The rows are grouped in 5 different ways at once. Each group adds its own fixed numbers to the row, and there is some noise. The rows also spread widely along 13 directions, which tell nothing about the answers.
Known rows, each followed by its group in each grouping:
[  6 -34  46 -10 -12  50  15  13   7  -5  -7  16  29   8 -25 -47  13  -1
  47 -33  14  -1  40  -2 -20  -9] | vol K960 K302 gef (3)
[ 31  16 -29  17   2 -17  37  21  -8   2 -12  35  10 -12  20   9 -29 -11
 -11 -17 -21  -5  19  -2  -7  51] | kopa K665 K759 vod (0)
[  1 -10 -10  -7  -3 -20  21  -6  25  -5  -6   2  -4 -16   6 -22  17 -45
  -4 -11   5  10 -11 -10  11 -11] | Kada K733 K302 gef (2)
[  5 -24  26  15  11 -31 -56 -56  33  -7 -36 -68   4  -1   3   8 -29  44
 -11 -20  15  57 -23  27  30 -47] | kopa K960 K759 Mefo (1)
[ 27  -4 -28  81  26 -15 -11   1  62   4 -74 -26 -27 -25   7 -34  36   6
 -43 -33  29  43 -41  20  44  42] | Kada K57 K238 vod (0)
[ 12  16  14  -4  18  -9  62 -24  31 -24  -2  62  39   3   0 -41 -59 -52
   8  -3  23  18  37  -8   3 -15] | vol K733 K238 Lunu (1)
[ 26  21   4  25  18  22   2 -18 -13  -4 -23  37  23  -7  31  -3 -37   1
 -15  24  -1  -6   5  15  19  19] | Kada K225 K462 Mefo (3)
[ 32  20 -14  21  14 -84  -3 -31  18   5   2 -21 -48  -1  -1  46 -28 -83
 -41 -30  23  19 -20  -9 -15  -4] | vol K665 K462 Lunu (2)
[ 17  10 -14   6   5   1  17  18  13  -2   0  30  13  -7   7 -39 -15  -3
   2  -8   6   7  16   5  -7  16] | kopa K225 K302 vod (3)
[-19 -24 -29 -25  10  22  16   2  -7   8  11 -11 -10 -33  46  -7   7   9
  18   6  12  -8   3  30  -5  -9] | kopa K57 K302 vod (1)
[ 48  40  -7   7  14 -11 -22 -72  41  29  12 -13  33  -5  11   5 -36  13
 -16  33   9  56 -33  28 -42 -36] | kopa K960 K238 vod (3)
[ -3  57   7 -17   9 -21 -19 -14  32 -23  43  22   9  30  27   6 -64  18
 -29  45   9   0  -2  -6  14 -42] | kopa K225 K238 vod (2)
[  1 -37  57  15  10  36 -38   4 -47 -17 -48  -6 -11 -13  12   7  13  -6
   3 -36 -32 -52  16  20  42  14] | kopa K57 K462 Mefo (2)
[  1 -32   2 -23 -18  44  17   9 -22  19  -1  27  31 -29 -26 -16   0 -44
  49  28 -13  15   5   7 -29  -2] | kopa K225 K302 vod (3)
[  0  18 -12  24   0  -2 -33 -29  30  38  11  10  52 -35  40 -68  39  33
 -23   2  24  24 -17  -1   6 -52] | kopa K665 K759 Lunu (3)
[-15 -45 -16 -28  -6  13  53   1 -15 -13 -23   7  -6 -19  13  16 -15 -28
  19  -8 -13   2   8  10  27  23] | Kada K733 K462 Lunu (2)
[-30 -13 -10   2 -32  -9 -32  18   3  26   0 -21 -26  -5   7  14  24 -11
 -11 -42  45 -12 -10 -27  17 -29] | vol K960 K302 gef (1)
[  2  13 -24   3 -13 -42  30  26  27 -35  15  21 -27   4  21 -13   4 -53
 -28  -4 -27 -21 -17 -30  34  23] | Kada K225 K238 vod (1)
[-10 -22  69  24 -13  57 -15  50  -6 -12 -31  28 -15   3  -5 -14  43 -54
  -9 -70  -7 -80  50 -27  45   7] | kopa K960 K238 vod (2)
[  6  10  17   0   2  19  -1   8  22  -2 -17  -7  -8  22  -5  36 -23  17
  -9 -18  12  -3  20  -7  16  -7] | Kada K57 K462 vod (2)
[ 27  13   0   5  -3  -9 -55 -40   3  14   5 -33  21  -3  -3   8 -20  24
   6  52 -12  48 -60  10 -21 -21] | Kada K665 K238 vod (3)
[ -1  -1   0  27  23  24  39  16  70 -20  -8  19  -8  -4   3 -28  -1 -26
 -14  -9  42   8  24  11  27   5] | kopa K225 K462 vod (1)
[ 15   6  28  -6 -27  -5  -2  59   7 -54 -22 -12 -31  62 -13  50 -31  33
 -15 -46 -58 -37  22 -34  48  66] | Kada K665 K238 vod (2)
[ -6  -2 -47  14   5   8  15 -17  15  43 -25 -10 -11 -12  30  32 -14  35
 -17 -31  56  31   0  25   2  11] | vol K960 K462 vod (2)
[ 45  27  26  -5   3 -14 -22  -1   5 -15  37  -4  14  20   0  -3 -20  -6
  10  30 -21 -14 -11  -3 -49 -19] | Kada K225 K302 Mefo (0)
[ 52  29   9  54  12  13 -60 -37 -40  40 -49   6  40 -32  33  11   3  14
 -29  -1 -18 -15 -30  15   8  21] | Kada K733 K462 vod (0)
[ 21  21   1  15   0  -6  19 -14  37 -12 -21  29  28  -9   5  -5 -32 -37
 -22   7  -1  11   5  -7  29   3] | kopa K733 K759 Lunu (1)
[ 26  11   8  -1  10 -18 -12 -28 -28  -2 -13   5   9  -7  28  28 -55  -6
  -4  27 -24   6  -8  15  -3  -1] | Kada K225 K759 gef (2)
[ 17  16  -8  11  12  12  -1  -8  45   8  -2   3  18  -7  24 -34  17  25
 -15  -5   6  15   0  20  -1  -4] | kopa K225 K302 vod (2)
[  6 -12 -23   6 -30 -16  12  27  43  -1 -12 -23 -31   7 -20  22  25 -25
 -16 -13 -16  19 -34 -18  11  27] | Kada K225 K238 Lunu (2)
[-12  11  18  -6 -16  15 -23  39 -54 -21   3  37  -6  13  11  31 -67 -19
   8  34   9 -39  16 -21  22  15] | vol K665 K759 Lunu (3)
[-37  27 -59  -2 -31 -60  -3  39  11  11  30   2 -27   3  30  23 -20  -5
 -36  -7  44  -3 -16 -52  31 -26] | Kada K665 K759 Lunu (1)
[-17 -38  18 -26 -10 -12   5   0 -19 -16  18   6   5 -10  -4 -45   9 -36
  40   1 -11   2 -14  -6  -8 -40] | Kada K960 K238 vod (2)
[  1  10  18  -9   2  25  38  -3  -6   5   4  47  29   3  15   8 -29 -33
   1  -4   2 -15  48 -22   3 -22] | Kada K665 K238 Mefo (0)
[ 14  24  -1  39 -19   7 -64  54 -16 -21 -15 -14 -14  25  19  15 -26  63
 -12  13   9 -36 -33  -5  26  38] | Kada K960 K759 Lunu (1)
[ -3   4 -13   7 -39  24 -16  28  -6  27   1  24  17 -13   1 -19  44 -23
  -1  -2   6 -13 -12 -30   2   8] | vol K665 K302 Lunu (3)
[  3 -14 -15   0   1  19  40  23   3  15  10   8 -14 -11  26  -2  24 -21
   6 -27   5 -23  19   0 -24  12] | Kada K665 K238 Lunu (2)

New rows, each followed by its group in each grouping:
[-40 -55 -10 -30 -38  15  -5   6 -39 -28 -50  -9 -24 -15  10  64 -21 -29
   3  26 -44  -3 -25   4  81  30] | kopa K960 K759 Mefo (2)
[-25 -34 -40   3 -35 -49 -14   2  16  -3 -56 -14  -7 -17 -39 -11 -14   0
  -5  -5  -3  81 -57 -12  63  10] | kopa K57 K238 Lunu (3)
[  2  18 -11  19  42  -7  -1 -27  43 -13   4   1  -2 -28  87 -50  19  20
 -48  -6  28 -22   1  30  39 -11] | kopa K733 K302 gef (0)
[  0  -5 -16 -19   4  -8  27  12 -58 -11 -17  37  11  -1  43 -13 -55  20
  21 -26  -5 -16  33   8   8  18] | Kada K960 K302 vod (2)
[-21 -13 -18  -7  -4  -5  46  19  40 -19   2  22  -8   9  10 -29  -5  13
  -1 -14  15  17   8  -2  20  17] | vol K225 K238 gef (2)
[-29 -28   6 -50 -65  17  24  74 -22 -56  19  22 -14  33   4  -6  15   9
  18 -17 -70 -61   8 -49  52  45] | Kada K960 K238 vod (3)
[-17  16 -41 -21 -26 -74  15  11  30 -16  36   0 -17  20  -3  -8 -33   4
 -17   4   6  36 -29 -38  12 -21] | Kada K225 K238 Mefo (3)
[ 14 -19  10   4 -31 -20 -13  25  19   6  -1 -26   5   3 -17   2  32  21
  -6 -49 -38  -2  -4 -18  -4   7] | kopa K225 K759 Mefo (0)
[-16 -49  10 -36 -12   4  26 -17 -47 -31 -36  28  18 -36  14  -7 -16 -74
  25  28 -45  -3  -6  -4  55   7] | Kada K733 K302 gef (0)
[-19   1  -8 -25 -12   3  23 -13  33 -16  13   4  13   2  20   9 -15 -12
 -11  21  10   3  -5 -15  42 -27] | Kada K733 K462 Lunu (1)
[  6  -9   0 -19 -10 -45  -4  28  11 -37  27 -22 -21  25  -3 -11 -13  23
  14 -14  -7   5  -9 -10 -11  14] | vol K665 K302 gef (0)
[ -9 -25 -13 -31 -33 -39 -31 -23  -7 -21   9 -38 -12  -7  15  10   8   3
  -9  38 -61  20 -69  -5  35   0] | Kada K225 K238 gef (3)
[  9   1   3   1 -13  17  14 -13  28  24  -1   2  20  -5  16   8  22   6
 -12 -18  -8   2  11  -2  -8  -6] | vol K225 K759 Mefo (2)
[ -7  29 -31 -11 -29  -2   6  27  -1  20  17  41  57  14  30 -50  -7  84
   6 -17  24   4  13 -25  -3 -23] | Kada K960 K302 Lunu (0)
[-19   8 -35  14  44 -29  30  -6  64 -15  21   6 -37  -9  16 -34 -32 -42
  -2  38 104  51 -12  22 -10 -28] | vol K665 K302 gef (2)
[-13 -24 -18  -9 -20  32  53  15  -3  -1 -39  40  -2 -23  17   8   3 -58
 -11  -9 -12  -7  29 -17  53  33] | Kada K225 K302 gef (3)
[-14 -26  -4 -34 -10 -17  26  25 -17 -50   3 -11 -26  17  21  28 -44  14
  10 -19 -46 -17  16   0  35  40] | kopa K665 K238 vod (1)
[ -7 -23 -39 -12   3  24  22 -38   3  36 -31 -25  -2 -26  45  43   1  41
 -11 -13  11  26  -4  40  10  15] | vol K57 K462 Lunu (2)
[-14  -2 -47  -3  14  14  36  -6 -28  17 -44  24   8 -25  55  18 -57  19
  -2  -8  33  12  28  20  33  12] | Kada K57 K302 Lunu (1)
[-17 -23  -4 -44 -50  24  19  28 -46  22 -13  21  41  15 -12  36 -46  61
  39 -21 -29  10  31 -15  -6  17] | vol K225 K759 Lunu (2)
[  4 -15  19 -14   3  26 -10 -12 -31   1 -15   3   5 -10  15  15 -20 -12
  20  14  -1 -14   1  19  -4  10] | vol K733 K302 gef (2)
[-24  -7 -41 -23   0   6  30  35   6  -6  35  13 -20 -15  52 -27   6  24
  -2   1  19 -22  10  12   2  14] | kopa K225 K302 gef (3)
[ 28  28 -13  33  30 -17   4 -16 -13 -18 -22  23 -31 -14  39  27 -55 -63
 -36  35   5  -8 -15  11  24  38] | Kada K665 K238 gef (3)
[  7  -1   7 -33   2 -49  36  -9 -13 -10  19  24  40  16 -11 -18 -73  41
  26 -49   0  25  41  -9 -23 -28] | kopa K733 K462 Mefo (0)
[ 33   9  66  -1  25  70 -62 -77  -8  38 -17 -42  32   5  33  57 -33  42
  -3   4  12   0  34  36 -21 -44] | vol K665 K302 Mefo (3)
[-18   3 -37  13  19   6  -6 -33   9  -9 -39   0  -5 -23  85   6 -18  19
 -43  15  27   8  -6  29  77  18] | vol K665 K302 Lunu (1)
[-15 -29  17 -24   8  20  23  -9  20 -41  17  -5  16  14  39 -57   4  66
  18 -17   0  -6  22  15  25 -18] | Kada K960 K462 Mefo (3)
[ 15  35  15   1 -12  23 -51 -36  12  60   1 -14  48  10  15  45  -9  68
 -28 -26  14  13  14  -5 -10 -50] | kopa K665 K462 Lunu (2)
[ 38  13  14  45 -18  15  -9  -3  44  -7 -60  12  15   9 -15  13  14 -13
 -36  -8 -32  15 -15  -9  40  52] | vol K225 K759 Mefo (2)
[ -5 -10   2 -24 -15  37  32 -16  16  14   8  20  27  -9   8  -5   0   0
  11   5   2   5  10  -4  -6  -1] | vol K733 K238 gef (3)
[-40 -21 -13 -38 -51  36  40  61 -19 -42  12  35  -4  21  20  14   9   7
  13   5 -46 -51  11 -33  51  55] | vol K665 K238 Mefo (1)
[ 42  22 -19   5 -12  28  61  22  54  -5 -18  17   2  20 -21  52 -29 -21
 -11   6 -16   9   7 -12 -10  62] | Kada K733 K238 vod (0)
[  9   5  13 -23 -17  57  18 -23  10  25 -10   9  35  10   6  54 -22  14
   2  22 -24   8  18   2  -6  -9] | Kada K225 K238 Mefo (2)
[ -30  -57   24   -9   -6    3    7   -2   34  -15   21   -7   50  -12
  -20 -116   44   35   64   -4   22   51   -7    1  -14  -60] | vol K665 K759 Mefo (1)
[ -5   2   6 -24 -12   9  -5   9  24 -20  35  -4  21   7  11 -30   9  25
  14  10  -7 -16  -7  -3  -2 -20] | kopa K733 K302 Mefo (1)
[ 29  50  12   1 -11  33 -14  15  25   3   3  12  28  39   4  29 -42  50
  -9  -6  13 -21  25 -14  -8  16] | vol K733 K302 vod (1)
[ 25   8  30  -5   2   6  19 -13 -14 -13 -24  42  25   6 -27  28 -70 -58
   4   0 -16  13  37 -12  13   7] | kopa K665 K462 vod (3)
[ 24   8  13 -21   8   7  22  -6  11   5   1   8  17  20 -12  23 -76  26
  16 -17  12  27  48  10 -30  -5] | kopa K225 K302 gef (3)
[ 34  34   0   4  -4 -16  26   4  43  12  17  -4 -15  16  14  24  10 -20
 -36 -57 -11 -30  19 -27 -19   6] | Kada K733 K238 vod (2)
[ -8  -1  34   6  -8  21  28  47  33 -34  -9  19 -27  27 -10   1 -19 -39
 -15 -43  20 -40  47 -38  44  10] | Kada K733 K238 Lunu (3)
[ 17  17  25  40  30  33  -5  16  92 -21  22  -8 -10   1 -11 -33  14 -35
  -3  63  66   6 -25   8 -15 -26] | Kada K733 K759 gef (0)
[-20 -10 -32  10  11 -19  12  -9 -18  16   3  36   4 -48  36 -45 -14 -39
   1  12  45  14  -8   8   7 -27] | kopa K960 K759 gef (3)
[ 27  30 -45   3  -9 -76 -51 -38 -33  43   0  -4  30 -23  16 -10 -46  32
 -12   4   0  56 -47   7 -27 -24] | kopa K225 K302 Lunu (3)
[ 12   7 -16   2   3 -12   1  -1 -21   1  17  12 -17 -17  28  16 -33 -38
  -4  16   8 -18  -7   9 -18   1] | kopa K960 K759 Mefo (3)
[ 37  45 -43  44 -13 -11  21  31   7  33 -19  55  25 -13  17 -38  35 -14
 -26 -42   0  -9   5 -30 -10  39] | Kada K665 K302 vod (2)
[ 12 -23  12  -8 -25 -24  17   4  -1 -28 -29   2  -7   6   0  13  16 -26
 -19 -39 -66 -12  -3 -21  49  35] | Kada K225 K462 gef (2)
[-10  -7   9   5 -29  19  -9  43  -7  -8  12  39  21 -10 -17 -35  30 -35
  12   9 -17 -29 -12 -26  17   3] | kopa K225 K462 vod (1)
[ 48  44   3  23  23  14  12 -29  16  24 -14  17  28   3  28  26 -32  24
 -27 -17  12  -6  20  12 -20  12] | Kada K733 K462 gef (2)
[ 14   6   4 -11  16 -62 -27 -10   7 -22  38  -9   2   6 -17 -43 -40  -2
  27  32  14  42 -35  16 -48 -45] | kopa K225 K302 Mefo (2)
[ 20   0  49 -21  13  32 -30 -54  34 -19   6 -40  20  16  24   1 -15  41
   0  15  -3   4   6  25   4 -30] | vol K733 K302 Mefo (3)
[ 33  -2  30  31  31 -26 -30  20   4 -65 -18  -8 -29  12   0 -38 -34  -4
   1   2  -5  -5  -9  21  18  42] | kopa K665 K302 gef (3)
[  7  11 -48 -10 -17 -36 -19 -41  -3   6 -31  -4  36 -11  30   4 -46  53
 -12  18  -9  57 -40  18  33   1] | kopa K960 K302 Lunu (1)
[ -3  -5   6 -28   6  10  19  -2  28 -40  29  -4 -21   9  47 -11  -3   2
 -10  16  -8 -25  12  12  19  10] | vol K225 K302 gef (3)
[-44 -58  14 -35 -46  -5   9  -1 -23  -8 -10  20  27 -17 -31 -22  22 -54
  35   7 -31  25 -17 -36  34 -26] | vol K665 K238 Mefo (0)
[ 21 -30  13   6   5  12 -11  -8 -25  16 -35 -21  19 -21   3   0 -34  43
  23 -32  -5  15  12  30 -11  17] | kopa K733 K759 Lunu (3)
[  3  -1  31 -12 -12  45 -37   2 -28  34  -4 -14   5   1   6  42 -18  31
   5 -23  -8 -28  25   2 -12 -16] | kopa K57 K238 vod (3)
[ 12   0  41   2  15  70   4 -21   6   2 -32   8   2   5  16  41 -38   1
  -6   4  11 -16  40  20  16  13] | vol K57 K238 gef (3)
[ 15 -29  19  45  31  17   8   4  24   4 -16  12   2 -42 -20 -78  35 -57
  29  -5  32  16 -14  25 -29 -10] | kopa K57 K238 gef (1)
[ -3   6 -23   3 -22 -37  -7  11  -5 -12  -6  12 -11   5   5   8  -7 -14
 -18   0  -2   2 -35 -21  32   8] | Kada K960 K462 gef (2)
[  9 -20   0  13 -39  37  -7  26 -26  38 -38  12   8 -25 -31  43   1 -62
   9  10  -9   1  -8 -23   2  16] | Kada K225 K759 Lunu (3)
[ 27 -22  40  15  20  59   4 -18  39   7 -19 -18  12  -1   4 -15  29   8
  14 -16   8   2  23  34 -24   0] | vol K225 K302 Mefo (2)
[ 13 -13  -9  17  35  -2  28  -6  -4  16  -4  -8 -46 -23  15  45 -21 -64
  -7 -25  38  -8  21  27 -30   6] | kopa K665 K462 Mefo (2)
[ -8 -47   1  -2  -7   7  -5   1   4   0  -9 -10  19 -28  -2 -38  30  13
  20   2 -11  25 -25  20   9  -5] | kopa K225 K462 Lunu (0)
[ 20  13  14   1  -3 -10 -40 -18 -52 -10   6  40  52 -22  12 -37  -9  -2
  14  55 -43 -10 -40   8  -3 -12] | kopa K57 K462 Mefo (0)
[ 30  -8 -11  26  36  -9  36  -9  -3 -26 -29  29   8  -1  12 -40 -52  16
  24  -2  31  31   2  48 -16  41] | vol K960 K462 Lunu (2)
[ 20   3  -9  51   1  13 -39  33  36  38 -13 -31   6   4 -37 -39   9  78
  18 -22  67  45 -36   6 -45   5] | Kada K733 K238 gef (3)
[-49 -45 -21   4 -15  20  52  79  20  -8  -8  35 -12 -15 -14 -58   3  -6
  25 -32  51   7  36 -15  28  12] | kopa K225 K759 Lunu (3)
[ 16  -1   5 -16  -7  12   3 -18  -2  -4   7  -3   2  -7  23  31   7 -17
  -7  19 -33 -19 -12   7   2  12] | vol K57 K462 vod (0)
[ 16  15   2   2   7   5  18  20   4  -5   6  33   4  11 -25  26 -74 -24
  14  39  16  18   5   4 -28  12] | kopa K225 K238 gef (0)
[ 38  -4   5   0   9  -4   4 -17   8 -13  21 -20  -5 -14  25   1   6 -24
   5  32 -31  -5 -21  14 -32  11] | Kada K665 K759 gef (3)
[ 13   7  64  13  -3  17 -13 -10  44 -28 -23  15  23  30 -38 -18 -15 -19
  -2 -10   1   6   9 -19  25 -15] | vol K733 K238 Mefo (2)
[ 39  29  36   0   8  29  46 -33  31  10  15  64  56   0  -9  -6 -16 -65
  -3  17  -2  -1  40 -10 -32 -19] | vol K225 K462 gef (0)
[ 25 -14 -41  23  -2  33  31   9  10  28 -44  -6  -6 -23  -5  35   7  -5
   3  -3   4  19 -23  22  -8  63] | Kada K733 K462 vod (2)
[ 20  32 -28  -3  -4   0  37  -1   6  27  17  30  21  10   4  35 -45   2
   0 -11  25  11  25 -11 -36  11] | vol K665 K462 vod (1)
[-15  12 -25  -5  -1   2  10  12  51  -9   7  -7 -43  -7  23  29 -14 -50
 -38  11  46 -10  -1  -8  37  -6] | kopa K733 K302 Lunu (3)
[ -8 -28   7 -24 -30 -32  -6  13 -51 -18  -9   5  14   3  15 -18 -34  26
  20 -35 -31  -7   9 -19  23  -5] | Kada K960 K759 Lunu (3)
[-15 -31  23  -3 -41 -26 -46   7  -7   3   3 -20  -7 -16  -6 -31  61 -42
 -10 -24 -36 -15 -38 -38  31 -33] | Kada K225 K238 Lunu (3)
[  7  28 -67  43  19 -48  35  -3  31  -2  -1  39   6 -37  56 -68   2  -9
 -32   4  40  16 -32   8  15  30] | vol K733 K759 gef (1)
[  3   0 -17 -16 -14  19 -19 -20 -27  44   6  -3  33 -26  27  18   4  39
   5   4  -8  -2 -19  18 -20 -11] | kopa K733 K462 Lunu (2)
[ 56  15  50  38  39  40  -5  -7  42 -34  -9   7   3  -7  16 -35   9 -30
 -11  17 -19 -30  13  30  -5  21] | kopa K57 K759 vod (3)
[ 16   2  10 -21   7  29  40 -33  12  -4  -1  30  43   2  -3  15 -58 -13
  23  56 -11  37  10  14 -17 -17] | Kada K225 K238 Mefo (0)
[-10   1  -8  -9   3   1  60  55  -8 -50  24  53 -22  21  27 -36 -23 -18
  14  -8   5 -48  26 -10   5  29] | Kada K960 K238 Mefo (2)
